The rows of a group lie close to one hidden flat surface of 5 dimensions, which passes through zero. Surfaces can cross.
(in the rows, 128 means zero)
Known rows, each followed by its group:
[159 151 158 161 131 143 101 197 131  98 118 146  60 115 133]	L
[122  98 158 136 120 126 127 148 119 123 152 137  30 113  67]	L
[160 145  84  99 127 139 137 116  48  76 106 127 186 150 120]	M
[137 136 157 148 134 137 122 145 112 105 150 145 118 153 124]	D
[144 138 170 150 123 109 115 132  96  87 175 168 103 156  99]	D
[121  90 110 144 146 226 164 155 175 149  75  63 145 169 192]	D
[117 139 121  83 124 107 136  70  76 136 157 117 208 165 125]	M
[140 138  92 123 120 108 137 120 166 141 110  98 117 100 150]	D
[115 113 112 103 115  90 119 102 128 125 133 173 146  94 104]	N
[137 176  98  97 117  65  95  94 119 117 129 166 216 102 157]	K
[118 114 152 149 129 131 143 127 160 156 153 101  79 139 118]	M
[138  92 116 124  94 104 107 104 165  56 156 238 147 130 140]	K
[135 108 121 118 118 134 160  93 106 120 157  79  96 165  98]	N
[144 172 118 144 143 139 124 165 142 151  86  82 126 106 165]	K
[118 151 131 129 144 127 108 132 109 137 112 145 193 125 145]	L
[134 172 130 101 112  51  99  97  96 110 160 174 164 104 110]	D
[158 155 123 165 142 143 128 135 120  86 132 143 171 168 162]	L
[135 173 143 139 145  99 126 142  91 155 133  90  95 102  89]	K
[110 128 139 109 129 128 137  95 107 144 148 112 174 164 129]	N
[148 171 112 110 126 125 103 140 130 116 103 134 192 124 189]	L
[125 119 137 131 126 129 139 119 118 127 140 115 110 145 107]	M
[150 157 195 165 152 181 135 170  67 115 156  86  99 202 123]	N
[159 128  71 105 101 100 139 113 133  93 115 116  85  98 112]	N
[ 80  87 107  96 120 102 140  65 168 174 136 144 189 119 133]	N
[120 139 128 113 134 147 123 133 119 144 113 117 169 136 156]	K
[135 135 102 107 106  69 134  84 141 125 154 125 111 107 109]	D
[120 126 114  92 110 120 115 135 158 159 102 102 108  86 142]	L
[134 140 156 153 146 160 112 182 118 119 112 139 107 125 134]	K
[145 121  59 101 116 132 123 128 133  97  72 156 166  94 147]	M
[111  73 123 136 112 111 126 131 175 127 133 177  60  81  88]	M

New rows, each followed by its group:
[151 124  89 137 129 162 152 143 156 120  94  85 110 129 157]	M
[ 91 139 153  96 124  81 105  84 140 175 156 151 199 122 147]	M
[112 121 166 140 131 111 111 131 124 135 155 162 104 120 100]	M
[128 112 120 140 142 193 156 159 162 160  88  51 100 138 161]	K
[107 113 145 117 133 133 123 120  94 130 136 150 148 135 102]	D
[138 135 136 134 115  97 101 127 127  88 145 198 134 118 123]	K
[133 106 118 137 123 136 140 137 134 115 124 134  85 122 107]	M
[150 133 114 124 116 124 135 114 132  99 141 124 133 150 146]	L
[131 146 140 186 170 148 131 141 105 112 122 154 192 163 138]	L
[105 135 127 111 137 133 109 152 147 176  86 114 138  79 146]	L
[135 115 118 102 101 115 136 106 135 117 146 117  97 132 119]	L
[137 117 167 158 122 113 128 142 102  97 175 158  43 138  64]	D
[150 146  91 117 102  50 107  83 158  87 151 194 156  97 137]	K
[171 158 121 166 148 181 133 191 113  96  86  98  98 142 152]	M
[127 115 150 142 128 130 137 131 108 120 151 125  86 143  90]	M
[142 137  86  95 123 135 144 100  89 104 111 108 186 147 138]	M
[108 137 134 121 139 125 113 137 118 152 113 138 157 105 126]	L
[125 131 134 124 129 126 127 118 119 123 142 136 141 138 127]	D
[164 190  73 117 108  42 102 135 181 135  99 118  89  32 144]	D
[171 173 109 154 131 135 120 165 181 115 100 104 119 120 197]	D
[147 131  95 145 129 157 125 171 197 133  71 110 115  96 186]	M
[111 111 113 132 137 135 147 111 143 155 120 105 144 129 127]	L
[179 134  45 124 125 175 138 164 115  64  48 121 139 111 159]	M
[155 167 128 133 115  73 111 124 129 105 155 150 113 111 125]	D
[128 107 115 122 121 144 136 118 153 122 121 132 141 138 151]	K
[144 132 158 168 140 161 124 170 130 106 128 134  92 143 135]	D
[120 131 193 130 128 104 103 120  45  88 192 206 137 162  65]	D
[122 131 152 144 130 116  96 159 144 131 126 176 111  95 125]	M
[160 171  96 132 118 105 122 137 177 127 109 101 129 101 179]	D
[147 136 125 153 125 112 126 144 145 117 129 129  81 106 120]	K
[155 141  92 108 103 140 125 150 190 128  91  78  97 106 191]	L
[114 145 137 122 148 147  96 166 102 141  84 155 182 100 145]	D
[150 115 160 161 125 159 151 124 131  87 178 120 103 208 136]	D
[118 114  91 125 133 136 140 147 169 165  75  92  87  69 129]	D
[131 154 130 114 121  73 111 104  96 119 151 156 152 108  98]	K
[ 90 107 104  80 125 117 135  84 110 163 110 126 184 110 114]	D
[167 156 109 102 101 109 120 108 124  75 147 137 162 157 165]	L
[155 161  83 106 128 141 115 136  84  92  81 136 199 125 158]	M
[125 183 147 114 142 109  84 147  76 131 114 160 204 114 143]	K
[147 126 144 167 139 160 144 168 141 119 124  97  56 139 121]	M
[ 97 115  76  93 133 123 125 136 149 190  49 105 139  38 124]	D
[165 131 114 120  96 124 136 123 146  83 149 116  85 149 142]	L
[130 156 122 136 144 149  98 181 131 142  69 134 155  89 162]	D
[120  94 125 126 119 141 162  98 139 131 149  99 109 162 115]	D
[107  96 139 138 141 165 134 154 119 148 104 128  99 111  99]	D
[104 107 160 115 132 130 136 112  78 134 160 137 116 146  72]	K
[123 148 144 121 138 133 102 141  95 123 115 161 178 126 138]	D
[167 165 104 140 108  76 126 123 171 111 142 114  82 104 142]	D
[ 94 100 170 167 147 134 104 161 161 149 127 194 105  96 108]	N
[133 146 125 135 136 143 123 147 146 136 107 118 148 126 163]	N
[125 129 157 134 139 154 117 144  99 116 136 151 159 160 134]	D
[159 194 102 114 116  75 100 119 147 113 127 134 182 111 183]	D
[142 146 114 124 126 123 127 124 151 127 120 114 148 128 161]	D
[110 104 133 136 128 142 184  86 192 195 164  15  91 178 149]	M
[149 158 147 127 132 130 120 148  75 102 138 128 127 147 118]	N
[ 80  72 103  85 124 118 152  85 116 177 119 116 127 101  68]	D
[112  89 130 160 145 145 167 112 135 138 144 107  98 151  92]	L
